There are 4 ways to turn a row about zero (a turn may also mirror it). The second row of each pair is the first, turned, with some noise. The first 36 pairs use one turn. New pairs use 3 turns, one after the other, and a turn may come again.
Some pairs, each with its turns in order after it:
[ 31  17  10  10  15 -56  15  28]
[-12 -15  37  10  53 -18   7 -22] | J410

[  1   1   0  36  10  73 -38  14]
[ -3   9 -71 -40  15 -12  -3  34] | J235

[-34   1  27 -30 -21  25  -9  23]
[-14  40 -17 -12  -4  40  22  11] | J632

[ 22 -12 -10  -6 -46 -25  26   8]
[ -3  23  17  -6 -19 -48  12  21] | J632

[-17 -17  60 -26  22 -52  12  63]
[ 20 -60   3  26  17 -21 -21 -79] | J235

[-58  19  14 -22  -5 -34 -19 -18]
[  1   8 -33  -8 -11   9  44 -52] | J410

[  2 -16 -15 -14   5  -6 -38  12]
[-22 -27  19  -2  17   8 -18 -12] | J775

[-49  -4  12   5  -2  27 -17  -5]
[  2  10 -54   6 -25  -4   8   3] | J410

[ 17 -22 -20  31 -34 -27 -11 -20]
[  0 -29 -52  -4  16 -17  -5 -22] | J775

[  4 -25 -35 -12  19 -26  37 -13]
[-21 -18  36  23 -33 -16  18  10] | J235

[ 22  -6  42  -6 -22  11  17 -40]
[-10  21 -21  45  15  37   4   1] | J235

[-22   7  -2 -26  29   4 -27  -5]
[ 17  29  -9 -22 -16 -21  18 -15] | J410

[-65   3   2  -3  22 -37  40 -37]
[-48  10 -16 -21  45 -11 -63   4] | J632

[17  1 -8  6 13 23 17 50]
[ -5   8  -9  22 -39   0  16 -38] | J632

[  7 -15  -1  30  12 -19 -14   1]
[ 5  7 12 29 15 -1 23 13] | J410

[-25 -39  12 -25  18   3  37   8]
[-22 -44  -1  22  -1  -5  40 -22] | J235

[ 12  28   7   0 -18 -21 -20 -28]
[ 25 -14 -11 -12  25 -15   7  31] | J632

[ 16  21 -22  11   3  17   9   5]
[ 14 -20 -12 -11 -20 -12   5 -19] | J632

[-11  25  65 -10   5 -10 -34 -31]
[ -2 -36   2  40 -46  13  -9  46] | J775

[-27  34  11   6   4   5  -6  -9]
[-31  10 -25  -3 -10 -13  19 -12] | J410

[ 11 -50   5 -28 -31 -60   1  15]
[ 52 -35  19   5  33  40   9 -30] | J410

[ 53  27 -30 -18  34  31 -25 -30]
[-26 -26  12 -68 -12  37  23  18] | J775

[ 16 -47  25  35   5  18 -14 -15]
[-32  -2 -38  19 -23  27  -5 -33] | J775

[ 8 23 37 43  3 12 23 -2]
[-27   7 -11  16  46  -2 -34   9] | J235

[-11 -29  29 -24  26  24 -17  -4]
[-11   1  24  23 -27  42 -13 -12] | J775

[35 25 31  6 23  6 20 14]
[ 25  11 -13  20  14 -20  16 -43] | J632

[ -5 -57 -45  82 -27   6 -10 -11]
[-29  67 -19  -3 -11 -74  32  15] | J235

[-24  13 -13  -6  39 -20  32  23]
[-22  11 -30  12  -8  -9 -45 -21] | J632

[-22   4 -25  15  -6  -1  21  -5]
[-27 -13  -9 -22 -10 -13 -12  -2] | J632

[-25 -38  20  26  15 -20 -67   6]
[ -7  24 -42 -26 -33 -24 -14 -57] | J235

[17 -5 21  1  2 -8  2 -9]
[ -3   5  -8  24  -3   9 -13  -8] | J235

[ 52  13   3 -18   2 -31  19  21]
[ -3 -17  48 -19  37  -4 -18 -12] | J410

[ -5  -8  14  11 -23  52  33 -18]
[ 16  30 -10  -6 -53 -10  17 -30] | J775

[ 12   1 -22 -21  13  -2 -15 -40]
[  6  28  29 -21 -23  13  12  -3] | J410

[ 12  21  27   9   7  -6 -19  -8]
[-19 -15 -11   7 -15   6  -1  33] | J775

[  1 -19 -44  18 -13 -21  42 -24]
[ 36   7 -34 -18  34  -6  21 -34] | J775

New pairs. What belongs after each?
[ 11  43 -14  -9  18 -38  -4  42]
[  6  12 -41  -1  -4 -32 -15  53] | J410 J775 J235

[ 17  39   1  16 -52 -13  32  22]
[ 46 -10  -1  47 -15 -14 -29 -29] | J632 J775 J632

[-20  16  32  -1  14  28  31  -1]
[-34 -14 -19 -26 -13  23  15 -15] | J632 J410 J410

[ -4 -19  -1 -15  40 -47  11  12]
[ 23  24  34  22 -27 -30  21  -1] | J775 J775 J775

[ 12   6  12  16 -25   1 -14  31]
[-24   8  24   5   2 -23 -11  21] | J410 J235 J632

[ 15  -3  -2 -21 -19  -8  16  54]
[-16  -5 -47  24  -3  13  -2  27] | J235 J632 J775

[ 24  29  17  -7 -12   7  45 -13]
[ 23  18  17  24 -37  11   4 -29] | J632 J775 J632

[ -2  26   1   2 -40 -13   2  19]
[-12  -6  20  -9   0  15  11  42] | J410 J410 J410

[ 14  26   5  12 -18  17   7 -15]
[-27  -1  15   5  11  -4  27  -7] | J632 J235 J632

[ 27 -12 -42  24  27 -28  -2  17]
[ 28 -36  21 -23   3  42   7  22] | J775 J632 J632

[  7 -14   0  18  44 -46  24 -13]
[ -8  15  31  15  49  -7 -36 -19] | J775 J235 J775

[  0  12 -12   0   7  44 -38   6]
[ 25 -24 -15 -26   5 -12  18  34] | J632 J410 J410

[  4 -27 -23 -53 -26 -10  40 -25]
[-23 -30  54   1 -10 -50 -15  15] | J632 J632 J410

[-27 -10  32  -1 -16 -17 -11 -10]
[ 24  10   1 -23  -3  40   6  -3] | J410 J632 J410

[ 11 -18  36   3 -20 -46   7 -17]
[  1  -6   5 -64   7  19 -14  -6] | J235 J235 J235

[  6 -22 -28  25  -2 -46  50  30]
[  8  50 -32  47  30  -8 -21  -5] | J410 J632 J410

[ 15  15 -21 -13  46 -33  18 -49]
[-45  24 -31 -25 -13   1  -8 -47] | J235 J632 J632

[ -6 -14 -30 -10 -63  17 -36  25]
[ -8 -39  62  22 -25  15  18 -16] | J775 J775 J632

[  4 -39  26 -17   6  26 -45   6]
[ 18 -17 -51  22  -4 -16   3 -33] | J775 J775 J775

[-25  21 -10  40 -40 -44  13  -6]
[-40 -13  -8 -15   1  39  27 -50] | J410 J632 J235

[-31   6  49  34 -10 -21  10  63]
[ 36   4  50  70   4  16 -15  30] | J632 J235 J775

[-32  16  -8  32  15  18  21  16]
[-14  20  -7  25 -11  16  38 -17] | J235 J235 J235

[-36   0  47  11 -18 -26  29  25]
[ 41   3  10  12 -56 -10  33  -3] | J632 J632 J410

[-18 -15  15 -22 -20 -36 -27  11]
[-16   4 -45 -26 -15 -18 -12   3] | J235 J410 J410

[ 47   4  -6 -32 -13   4  33  11]
[ 47 -18   5  -2 -29 -33  12   2] | J632 J775 J235

[ 68  39 -43   6  14  37 -11 -16]
[ 39  39  67   6 -43   5 -14 -20] | J410 J410 J410

[-22 -27   3 -43 -29  14  35  -7]
[ -2  35 -28 -52  -6  -8 -22 -13] | J235 J410 J235

[-11 -21 -19  36  21  30 -20  27]
[  1 -35  -1   7 -27 -13   2  50] | J632 J410 J410

[ 21 -24 -24  -8  40  19  10 -12]
[-14 -10  40  31   7 -22 -29   3] | J410 J632 J410

[-18  -5 -31 -35  33  47 -19 -39]
[ 27 -16 -31  35  31  42   0  45] | J632 J632 J235

[-3  2 29 33 15 10 21  8]
[26 19 -7  0 30  0 -7 26] | J775 J775 J775

[ 73  -8 -12 -45   8 -29  22 -23]
[ 31 -48  11  16  48 -43  33  -7] | J235 J775 J775

[ 19 -50  12  -5  12   6 -32 -23]
[-18   6   0 -35 -39 -27   0  27] | J632 J235 J235

[ 37  16   4 -29   3   2  27 -22]
[ 12  36 -15  -9  32  21 -13 -21] | J632 J410 J632

[-18   5  25  10   4 -15  30 -18]
[  5  28 -30   6  -7 -19  16 -12] | J235 J775 J775

[ 39 -22  52  -5  -9 -14  26  34]
[ -3 -21 -29  29  36  57   1   6] | J632 J235 J632

[  2  21 -18  34 -14   9 -10   0]
[-10  19  31   0  21 -13  -7  18] | J775 J775 J410

[ 30 -48 -13  56 -33  23   3 -20]
[-41 -32  14 -33  25  27 -54 -19] | J632 J632 J235

[ -9  -2  16 -35 -17 -19  28   2]
[ 14 -14   0 -33 -12 -11  27 -26] | J775 J775 J235

